The rows are grouped in 3 ways, from coarse to fine. Each group lies inside one group of the grouping before and may be the whole of it. The rows also spread widely along 9 directions, which tell nothing about the answers.
Some rows, each with its group in each grouping after it:
[ 28 -12 -20  -7   7  21  14  -3  -8   4   7  19  13   4  28  -4   7  22
 -18   7  -3  -4   5   4  -9  13 -10  17 -15  -1  -4   9  -1]
K_609 K_145 teba
[ 14  18 -23  11   0  -2   0   6   5  11 -18 -11   4  10  21 -24  19   2
 -11  -9   3 -14   8  -1 -28  -4  -5  -8  13 -11 -13  23 -14]
K_609 K_533 mos
[  2 -24   3  -6  -8  -9  16   3 -19 -24  -5  -7  20  -7 -12  15 -16 -13
  -9  -8   2 -22  -1  -1   9  23  18  -6 -15  -2   5 -10  10]
K_609 K_533 dit
[  6 -32  -2   0 -18 -10  -1   2   2 -21  15  11   6 -18  -3   2 -17 -20
 -12   4  -5   0  -1  -1  12  13   2  11   0  16  -1  -9  11]
K_507 K_431 sepi
[-12  -1   0  -7  13  -7   6  -8  19   5   3 -34 -10   2  14   0   5  10
  -7  -8  16 -11  18   6   3  -5  -5 -11  -3 -16  -7   8   5]
K_507 K_201 les
[ -8  -3  17  -4   9  -2   7 -29  11  22  16   3 -18  -5   0   5   5   4
  21  17  11   9  12   4  26   6 -15  25 -14  10   1 -16  22]
K_507 K_431 gupez
[ -6  -6   9  -5   0  -1   9 -17  -9  11   2  -4  -4  -1  -2  -6  -7   1
   0   4  15 -17  12  -9   1  23  -4   2 -25   2  -5 -10   9]
K_507 K_553 zivo
[ 12 -26  -1 -12   0  20  -5   7  -7 -14  16   8   3   3   7  15  -9  15
 -18  -7  -5 -17  -3   3 -15  -3   9  -1   2  12  15  -7  -6]
K_507 K_201 likun
[ -4 -10   7  -5  -6   6 -11  -4   6  11  15   1 -18  -1   6  -3  -9  -2
  -2   5   5 -12   7  -9 -11   1  -6   1   6  13   1 -11   0]
K_507 K_4 dizi
[  5   0 -13   3 -10  15  -3   2  -4  -8   5  23   9   0  -1   2 -12   7
  -3   8 -10  13 -11  -5  -9   6  -8  16   4   3  -1   2  -3]
K_609 K_145 fis
[ 17  -5 -11   6 -16   0  -1   1   4   6   4  12  -3   0  11 -19   4 -10
 -12   3  -2  -9   0  -8 -17   7  -6   5   5  12  -6   1  -4]
K_609 K_847 sofi
[  8 -13   3  -5 -23   1  18  -5  -9   0  15  13  -8   6  -4  -7  -8   0
 -12   4   9 -27  -6 -18 -11  22   1   2 -25  13   2 -19   2]
K_609 K_847 pumo
[ -7   5   4  -9  -9   9  20  -6   6   6  16  -5 -20  22   2   6  -2  27
  -8  -1  14 -26  -6  -9 -13   6  -1  -4 -23  -6   9 -15  -3]
K_609 K_533 Suvo
[  5 -16  -7  -5  -9  13  11   2 -21 -31   0  24  28  -8 -11  19 -21   5
  -8   5 -14  12 -14   2   7  20   5  17 -11   2   4  -2   7]
K_609 K_847 sofi
[ 18   2   3  -3   7   5  23  -8 -11  10   2   5  -1  21   4   4  29  12
   7 -10   6 -21  -5  11  -4  -2  11   2 -13   0  16  -7   1]
K_609 K_533 mos
[ 20 -21   4  -3  15   8  -3 -16   2  15  13  17   3 -10  16   3  11  -3
  12   9  -6  14  12  18  16  -4 -10  27   7  20   4  -4  14]
K_507 K_201 les
[ 17  -5 -23  -1   9   5  15   6  -7 -25  -8  10  30   2   8  10  12  11
 -10  -8 -14  14  -8  21   5  -5   7   8   6 -13   4  19  -4]
K_609 K_533 dit
[ -3  -2 -15   0 -33  -4  22  -7  22 -11  27  20 -13   3   5  -7 -10  11
 -16  15   3  11 -12 -11   7  14 -18  21 -21   1  -6  -4   1]
K_609 K_533 dit
[ -7 -25  19 -14  14  12 -13 -11  17  11  26 -13 -18  -7   7  24 -13   8
   8   8   4  -2  14   7  17  -9  -5  11   7  14  10 -19  13]
K_507 K_201 likun
[-13  46  -3   5  10  25   1 -11  -3  16 -13   5  -8  27  -2   4   8  41
  18   4   1  11  -9  -2 -22  -8 -13   8   0 -17   6  10 -11]
K_609 K_533 mos
[-18  15   0  14 -23 -17  -3  -1  -1 -13  -7   6   0   2 -27 -11  -3 -19
   8  -7   1   6  -9  -9  -4   4   4  -5   5  -5   0   0  -1]
K_507 K_553 zivo
[  4   2 -10   5 -14 -25  25  -5  24 -11  18   5 -13  12   1 -12  36  -2
  -4 -10   8   6 -10  13  13 -14   3   1  -3  -8   7   3   0]
K_507 K_431 sepi
[-11  -1   5  -4  -5   8  -7  -8  24   9  25  -1 -27   3   7   4 -10  17
  -1  12   6   2   2  -7  -3  -5 -14  11   1   7   1 -10   1]
K_507 K_431 sepi
[ 12  -8 -13   3  -9   2   6  10 -17 -25  -2  17  15   6  -3  -3   6   3
 -17 -13  -6 -11 -12   3 -19   5  12  -5  -2   0   8   7  -8]
K_507 K_431 gupez
[ 10  21  10   5  22  12   0 -20  -6  38  -9   5  -7  14   4   2  25   9
  33   4   1   1   7  11  -1  -8  -6  15   7   6   9  -3   6]
K_609 K_533 mos
[ 10 -30   2  -9  18  -5  -2 -11   9   9   6 -21   3 -20  24   1  -3  -8
  -9   6   8 -11  30   9  17  11  -6   7  -3   6 -13   1  17]
K_507 K_431 sepi
[  1  16 -12   6 -14   2  17 -14 -16   7 -14  14   7   1   2 -24  -9   5
  -8  13   9  -8   3 -21 -13  35 -18  10 -30  -4 -20   7   2]
K_609 K_847 pumo

New rows, each followed by its group in each grouping:
[ -4   0   3  -5  14  22 -24  -3   9  14   9   2 -11  -1  14   7  -7  14
   7   8  -6  10   9   3 -11 -14 -12  11  23   8   2   0  -4]
K_507 K_4 dizi
[  1   4 -24   7 -15  -5   0  15   6 -30  -7   3  18   0  -2   1  -4  -2
 -13  -9 -13  12 -12   4  -6  -4   3  -1  18 -12  -1  17 -10]
K_609 K_533 dit
[  2  -2  -8  -4  -7  12   8  -7   5  -1  10  13   0   0   9   0 -10  16
  -9  12  -1   9  -2  -4  -1  11 -13  18  -9   1  -5   1   3]
K_609 K_847 sofi
[ -4   5   7   0  14   0  16 -16  -5  -9   4  16   6   8 -16  19  22  13
  23  -1  -4  24 -12  22  24  -9   5  18  -6  -5  18  -4  13]
K_507 K_431 gupez
[ -2   0 -16   7 -18 -14   6   1  11 -16   2   5   3  -2   0 -15   5  -9
 -11  -5   0   6  -4  -1   0   1  -4  -1   3  -6  -6  12  -4]
K_507 K_201 likun
[-13  10  -3   3  -4  -6   2 -10   6   2  -4  -8  -7   0   2  -9  -5   5
  -3   4  10  -3   7  -8  -4  10 -10   1  -8  -8 -11   5   2]
K_507 K_431 sepi
[ -4  10 -13  10 -19  -7   6   1   0 -23  -2  21   7   6 -14  -6   6  -3
  -1  -7  -6  15 -18   1  -2  -2   2   3   4  -6   5   9  -5]
K_507 K_201 likun
[ 18 -13  -6  -1   0  -5  18 -11   2   3   7  11   7  -3  11  -1  11  -4
   0   5  -1   2   4  10  16   9  -4  18 -10   5  -1  -1  10]
K_609 K_533 dit
[ -6   1   2   7 -24  -7  11  -6 -22 -13 -12  14  13  -6 -24  -3 -19 -19
   3   3   0  -6  -9 -16   0  30   4   4 -17   3  -3  -8  10]
K_609 K_847 sofi
[ 17 -14  -7  -3   0   2   3   6   8  -5  19   9  -4  13  10  -3  25   7
 -11 -14  -2  -7  -4  15 -10 -19  10  -2  11   5  14  -1  -9]
K_507 K_553 zivo
[ -2   6   8   3  -3  -7   4 -27  11  31  10   6 -21  -1   6 -18   9  -6
  15  13  13  -1  13  -7   8   8 -20  15 -11  11  -6  -8  12]
K_507 K_201 likun
[ -8   5  10   0   9  -1  -8  -8  31  20  14 -18 -23   6   6  11   9   2
  19   5   2   7   8   9  12 -23  -7   7  23   3   7  -9   4]
K_609 K_533 dit
[  0   4   8   5 -22  -7  25 -11  -9  -3  11  27  -4  14 -26   1  11  -7
  17  -2   3  -2 -22  -5   9   9   7   8 -19   4  15 -19   8]
K_609 K_145 fis
[ 15  -1 -18  20 -33 -15  -5   8  -2 -10  -5  28   9  -7  -6 -22   1 -33
  -2   1 -14   8 -12  -7  -9   8  -3  10  19  15  -5   5  -4]
K_609 K_533 dit
[ 10  -5  -1   7 -17 -10   8  -9  14   1  25  32 -14   5  -5  -7  23  -8
   9   4  -5  18 -14   9  12 -10  -4  23   4  17  12 -10   6]
K_507 K_431 gupez
[  7   9  -1   6  -3  12   3   2 -19 -14  -2  32   8  17 -17   8  13  13
  10  -8 -12  10 -24   9 -13  -8  11   8   6   3  22   0  -7]
K_507 K_431 sepi
[-14   1  -5  -3 -30  -8  13   7  22 -24  22  -1 -14  12 -11   5  -6   6
 -14  -5   3  -1 -19  -8  -2  -5   5  -6  -2  -7   8  -7  -6]
K_609 K_847 sofi
[ 10  -3 -10  14 -17 -13 -10  -3   9   7   3  15  -4  -8   4 -29   9 -25
  -2   2  -3   6   5  -3  -7   2  -9   9  15  14  -9   4  -2]
K_507 K_553 zivo
[ -4   9  18   4  10   7  -8 -27  -9  36  -2  12 -11  -2  -7  -7   3  -3
  29  13   5   5  13  -3   4   9 -14  19  -5  15   0 -13  13]
K_507 K_553 zivo
[  3   6   4  -4   6  20   3 -15  -8  16   2  13  -2   5   4   8  -9  21
   9  14  -1   1   1  -4  -4  12 -12  20 -11   6   3  -7   4]
K_609 K_533 dit
[-13  15  -1  -3   0  13   9  -6 -10  -1  -9  -7   3  10  -4   8 -17  23
  -1   4   7 -10  -1 -11 -12  17  -4  -1 -17 -13  -2   0  -1]
K_609 K_533 dit
[  2  -2  -2  -3   9   4   8 -18  -3   9  -3   2   4  -5  10  -5   2   7
   1   5   7   1  12   3   7  13 -11  11 -15  -1  -6   5   9]
K_507 K_201 likun
[-15  10  -9  -2  -1   3   4   0  13 -18   4  -5  -1  10  -4   8   3  19
  -4  -9   1  11  -9   6  -1 -12   0  -5   4 -17   7  10  -7]
K_507 K_201 likun
[ 16 -22  -1  -5   6 -17  23  -5   0  -7   0  -9  14  -5   5   1  20 -19
  -3 -10   5 -12   7  17  21   4  14  -2  -6  -1   2  -1  14]
K_609 K_847 sofi
[  8 -18  -1  -2 -20  -1   0  -8  14   9  27  13 -21  -6  14 -15  -8  -3
 -15  14   8 -10   5 -13  -4  12 -15  14  -9  20  -6 -12   4]
K_507 K_431 sepi
[ -9   7  -2   7 -29 -20  33 -12  -7 -17  -1  15   5   3 -24  -3  -1 -11
   6   2   5   4 -16  -8  18  24   2   8 -28  -7   0  -8  11]
K_609 K_533 dit
[ 28 -26 -18  -5   0   2  16   3   6 -12  14  13  15  -3  22   3  12   2
 -16   1  -9   4  -1  18  11  -1   1  16   1   6   3   5   2]
K_609 K_533 dit
[  0   0  -8   9   2   5 -15  -3 -16  -9 -17  14  23 -15  -7  -5 -14 -12
   5   5 -12  19   6   1  -2  13  -6  13  11   2  -9  11   4]
K_507 K_553 zivo
[ -7  -3  -6  -6   1   1  10  -6  -1  -6   0  -6   2   0   8  -3  -3   7
 -10  -2   8  -7   8  -1  -2  10  -4  -3 -13 -10  -7   6   1]
K_507 K_4 dizi
[-16  13  -7   6 -36 -17  30  -8  -2 -17   3  16  -1   6 -25  -9  -7  -5
  -1   2  11   0 -18 -18   9  28  -2   3 -33 -14  -4  -5   7]
K_609 K_145 teba
[ 13  -1 -16  -1   7  15   0   6  -2   0  -1   4  10   5  15   0   4  12
 -10  -3  -5  -2   1   4 -16  -3  -2   1   9  -7  -2  12  -8]
K_609 K_145 fis
[-13 -13  -5   4 -36 -22   0   9  17 -27  16   0  -9  -4 -15  -6 -13 -22
 -14  -8   3  -7 -11 -11   1   2   7 -10   6   3   2  -7  -2]
K_507 K_201 likun
[  5   5   2   1  18  14  -8 -18  -2  21   0  12   0  -1   8  -3   9   9
  15   9  -2  15  12   9   2  -2 -14  20   4   7  -1   2   6]
K_507 K_553 zivo
[ -5   2 -14  -9  -2  11   9   0  29  -7  27  -4 -21  17  21   1   8  41
 -25   0   7   1  -4   3 -14 -15 -12   2  -4 -12   2   7 -12]
K_507 K_431 gupez
[ -5   3   8   1  -8  -9  16 -15  -6   6   1   1 -10   6  -8  -8   5  -1
   3   0  15 -18   1  -9  -1  17   0  -1 -23   0   1  -9   8]
K_507 K_431 sepi
[ 21 -13 -22  -3 -12 -15  35   1  21 -19  21  10   2   9  14  -8  33   2
 -19  -7   1   5 -10  17  15  -9   4   6  -8  -7   3   6  -1]
K_609 K_847 pumo
[  6   6  -4  12 -14 -24   6 -10  18  19   3   4 -11  -2   1 -23  21 -29
  14   3   7   2   6  -3  13   2  -9   8   6   3  -9   0   9]
K_609 K_145 teba
[-21  18  -3   3  -3  11 -20   3  14   0   3  -7 -14  10  -4  -1 -10  17
   0  -2   0   7  -2  -7 -22 -12  -7  -5  18  -8   1   4 -12]
K_507 K_553 zivo
[ 16  -6 -15   3   0  12   5  -3 -26 -15  -9  31  27  -3   1  -6  -2   6
  -9   0 -10   8  -3   5 -10  17   0  14  -9   2  -1  10  -2]
K_507 K_553 zivo
[ -3   2   3  -2  13  11 -14  -5  23  17  10 -12 -12   1  13  14  -1  10
  13   8  -3  11  10  10   7 -18 -10  14  24   3   2  -3   4]
K_609 K_533 mos
[  3  -3   7  -1  18  11 -14  -6 -18  18 -17 -15   5  -3   6  -6  -4  -3
   2  -5   7 -24  22  -3 -21  10   2 -10   3   3  -4   0   0]
K_507 K_553 zivo
